The groups are shells around one centre, one inside the other: the same stretched ball of 6 dimensions in 6 sizes.
In the rows, zero is written as 128.
Some rows, each with its group after it:
[142 120 141 113 114 140  94 107  80  86 156 126  95 131 101] => nedez
[141 157  61  73 126 138 211  84 163 242 139 156 103 104  57] => kozes
[160  95 162 127 133 106  94 111 101  71 130 160 136  68 101] => nedez
[169  86 164 136 125  81  82  96 102  56 128 166 130  81 138] => kozes
[159 145  99 125 138 123 158  94 118 176 172 149 124 121  86] => kozes
[165  95 143 112 124  83 108  83 128  96 121 170 121  80 127] => taz
[171 141  81 117 136 106 171  72 132 190 167 162 118 128 103] => nedez
[134 157  85  83 128 151 179  98 138 208 156 139 101 115  53] => kozes
[166 129  87  99 124 108 161  70 134 171 146 162 105 121 107] => gesi
[152 109 113  86 123 103 159  91 154 153 100 176 122  55  90] => gesi
[155 117 132 113 137 103 134  97 135 137 136 164 131  74  91] => taz
[146 143  91  93 127 107 178  82 164 207 140 162 112  98  89] => gesi
[173 120  89  91 140  94 180  69 162 188 126 185 129  74  88] => nedez
[166  95 133 118 120  92 122  94 118  98 113 172 126  74 121] => Mut
[170 129 125 130 149 111 120  85 107 135 184 150 127 124  96] => gesi
[122 139 117  95 107 133 143 111 130 157 134 135  96 107  89] => zari
[177 112 127 138 139  93 121  86 108 115 157 165 134 104 118] => zari
[157 116 114 114 123  91 153  92 144 151 120 173 127  75 111] => zari
[128 113 145  90 112 123 115 111 127 113 116 145 104  78  90] => kozes
[131 106 158 115 103 104  96 113 116  86 117 145 106  87 125] => gesi
[159 107 143 126 116 108  90  92  89  78 151 143 104 126 131] => gesi
[166 107 144 145 125 102  99 102  88  81 152 152 126 109 128] => Mut
[136 113 153 126 110 115 102 120 103  90 132 141 114  93 114] => Mut
[163 112 108 102 121  94 148  79 139 145 122 171 115  90 115] => taz
[139 158  69  86 125 135 204  93 157 234 143 153 108 104  63] => zari
[140 127 133 105 117 132 107  98 101 114 157 130  93 131 100] => zari
[153 144 112 133 136 151 143 117  85 144 178 134 126 123  68] => Mut
[146 105 125 103 110  92 146 102 149 134  93 174 122  55 113] => Mut
[157 108 128 111 127  86 141  93 148 137 115 176 131  62 110] => taz
[168 113 111 101 135  97 148  78 141 150 131 174 124  83  98] => zari
[156 126 110 118 130 129 155 110 113 146 138 157 131  86  78] => kozes
[126 116 135  95 101 128 122 115 119 113 112 141  99  88  99] => zari
[127 116 141 101 105 115 121 113 129 117 114 146 105  81 104] => taz
[152 122  92  91 124  99 190  91 170 192 101 182 128  53  87] => Mut
[161 130  95 110 134 132 171 102 119 165 140 161 129  88  70] => nedez
[123 147 111  86 116 135 150 102 141 179 146 134  94 112  77] => Mut
[152  99 169 136 126 102  84 114  98  66 137 151 130  81 116] => zari
[141 124 122  95 125 105 147  95 154 161 124 161 117  75  91] => taz
[140  99 159 120 101 107  83 110  96  62 122 142 103 100 133] => gesi
[157 141  73  82 130 128 188  77 146 206 142 161 107 108  73] => gesi
[132 124 142 107 114 147 107 120  90 100 145 127 102 109  83] => Mut
[156 102 118 104 114  75 152  87 160 142  93 185 125  55 125] => nedez
[143 141  83  81 116 123 174  81 149 196 137 152  94 115  89] => taz
[149 153  54  75 120 118 211  68 170 244 137 163  97 115  83] => nedez
[148 110 163 126 127 108  84 106 101  81 151 142 118 101 112] => taz
[148 141  70  88 115 117 198  85 156 211 124 164 106  98  90] => kozes
[144 134 107  98 117 104 146  81 145 169 143 151  99 116 111] => nedez
[143 160  55  80 120 137 213  84 156 242 143 154 100 117  68] => kozes

New rows. What belongs after each?
[156 114 157 140 128 111  80 103  84  76 169 136 116 124 120] => kozes
[148 110 143 110 112 112  94  92 101  88 142 140  96 120 123] => Mut
[144 102 126  87 110 100 140  96 147 128  92 170 112  59 105] => Mut
[154 120 131 130 123 137 117 116  79  99 153 139 120 111  92] => Mut
[146 118 113  82 125 101 159  87 165 169 110 172 117  63  87] => zari
[172 113 125 137 138  91 136  94 121 128 142 172 142  82 112] => Mut
[147 112 124  87 121  90 141  83 162 151 112 170 112  71 105] => taz
[144 106 158 128 113 126  87 121  79  64 138 136 113 101 110] => kozes
[164 100 127 102 128  67 138  75 164 139 109 186 128  60 123] => Mut
[169 116 111 101 141  96 152  77 147 159 134 176 129  78  92] => kozes
[159 120  90  99 123  89 187  85 167 187 104 186 129  60 102] => gesi
[173 134  89 120 141 113 169  82 125 177 160 165 129 109  90] => taz
[160 143  80 108 135 112 186  84 147 206 150 165 123 102  85] => zari
[148 128 110 111 125 113 161 105 138 163 128 162 127  77  88] => taz
[144 113 145 100 130 113 116 102 130 119 131 154 120  75  87] => Mut
[138 162  86  97 129 143 174  94 135 210 171 136 102 130  66] => Mut
[150 113 125  92 129 111 142  95 141 141 118 166 121  67  84] => Mut
[154 113 153 118 136 108  96  96 112 101 155 148 121  98 100] => kozes
[146  99 181 130 125 102  69 113  99  57 140 145 123  85 116] => Mut
[168  95 174 146 135 100  64 102  77  44 160 148 130 104 124] => Mut
[123 145 104  91 117 138 172 116 146 189 127 145 111  83  65] => gesi
[163 144 109 127 147 140 139  96  95 154 191 139 123 133  72] => Mut
[155 150  87 103 138 125 172  83 138 201 169 151 114 121  76] => zari
[162 127 100  95 142 108 169  82 153 182 136 173 128  77  75] => Mut
[138 101 189 139 114 120  47 124  68  29 152 124 109 113 124] => nedez
[115 126 138  83 103 128 122 111 136 133 118 135  91  92  92] => Mut
[136 149  96 103 121 133 168 103 134 188 149 143 108 111  79] => taz
[147 105 139 115 110  95 115 100 124 104 117 159 113  85 126] => taz
[160  92 147 119 112  76 101  87 124  85 115 167 115  85 145] => gesi
[143 154  79 105 124 153 186 110 118 196 152 142 113 113  60] => kozes
[147  99 178 142 120 113  69 124  79  45 142 140 125  91 117] => Mut
[142 144  77 100 113 123 194 100 147 204 125 159 113  94  86] => nedez
[140 125  97  85 110 116 173  97 152 173 105 164 108  75  90] => taz
[150 144  66  80 117 119 193  73 156 216 135 160  97 115  89] => Mut
[127 126 110  85  98 112 154  99 151 160 106 153  95  88 106] => Mut
[131 135  92  82 104 119 175  95 155 186 112 155  97  91  94] => zari
[173 104 122 128 128  82 138  88 129 123 124 179 136  76 124] => Mut
[122 112 140  82  99 107 121 103 147 123 100 150  94  77 111] => Mut
[143 126 131 129 117 131 120 118  92 112 150 137 115 111  99] => taz
[135 120 104  72 106 112 163  91 160 167  98 163  99  74  94] => kozes
[164  92 145 123 124  88 115 100 120  89 111 173 134  61 119] => kozes
[135 166  78  91 127 150 180  93 134 218 172 133  97 137  62] => Mut
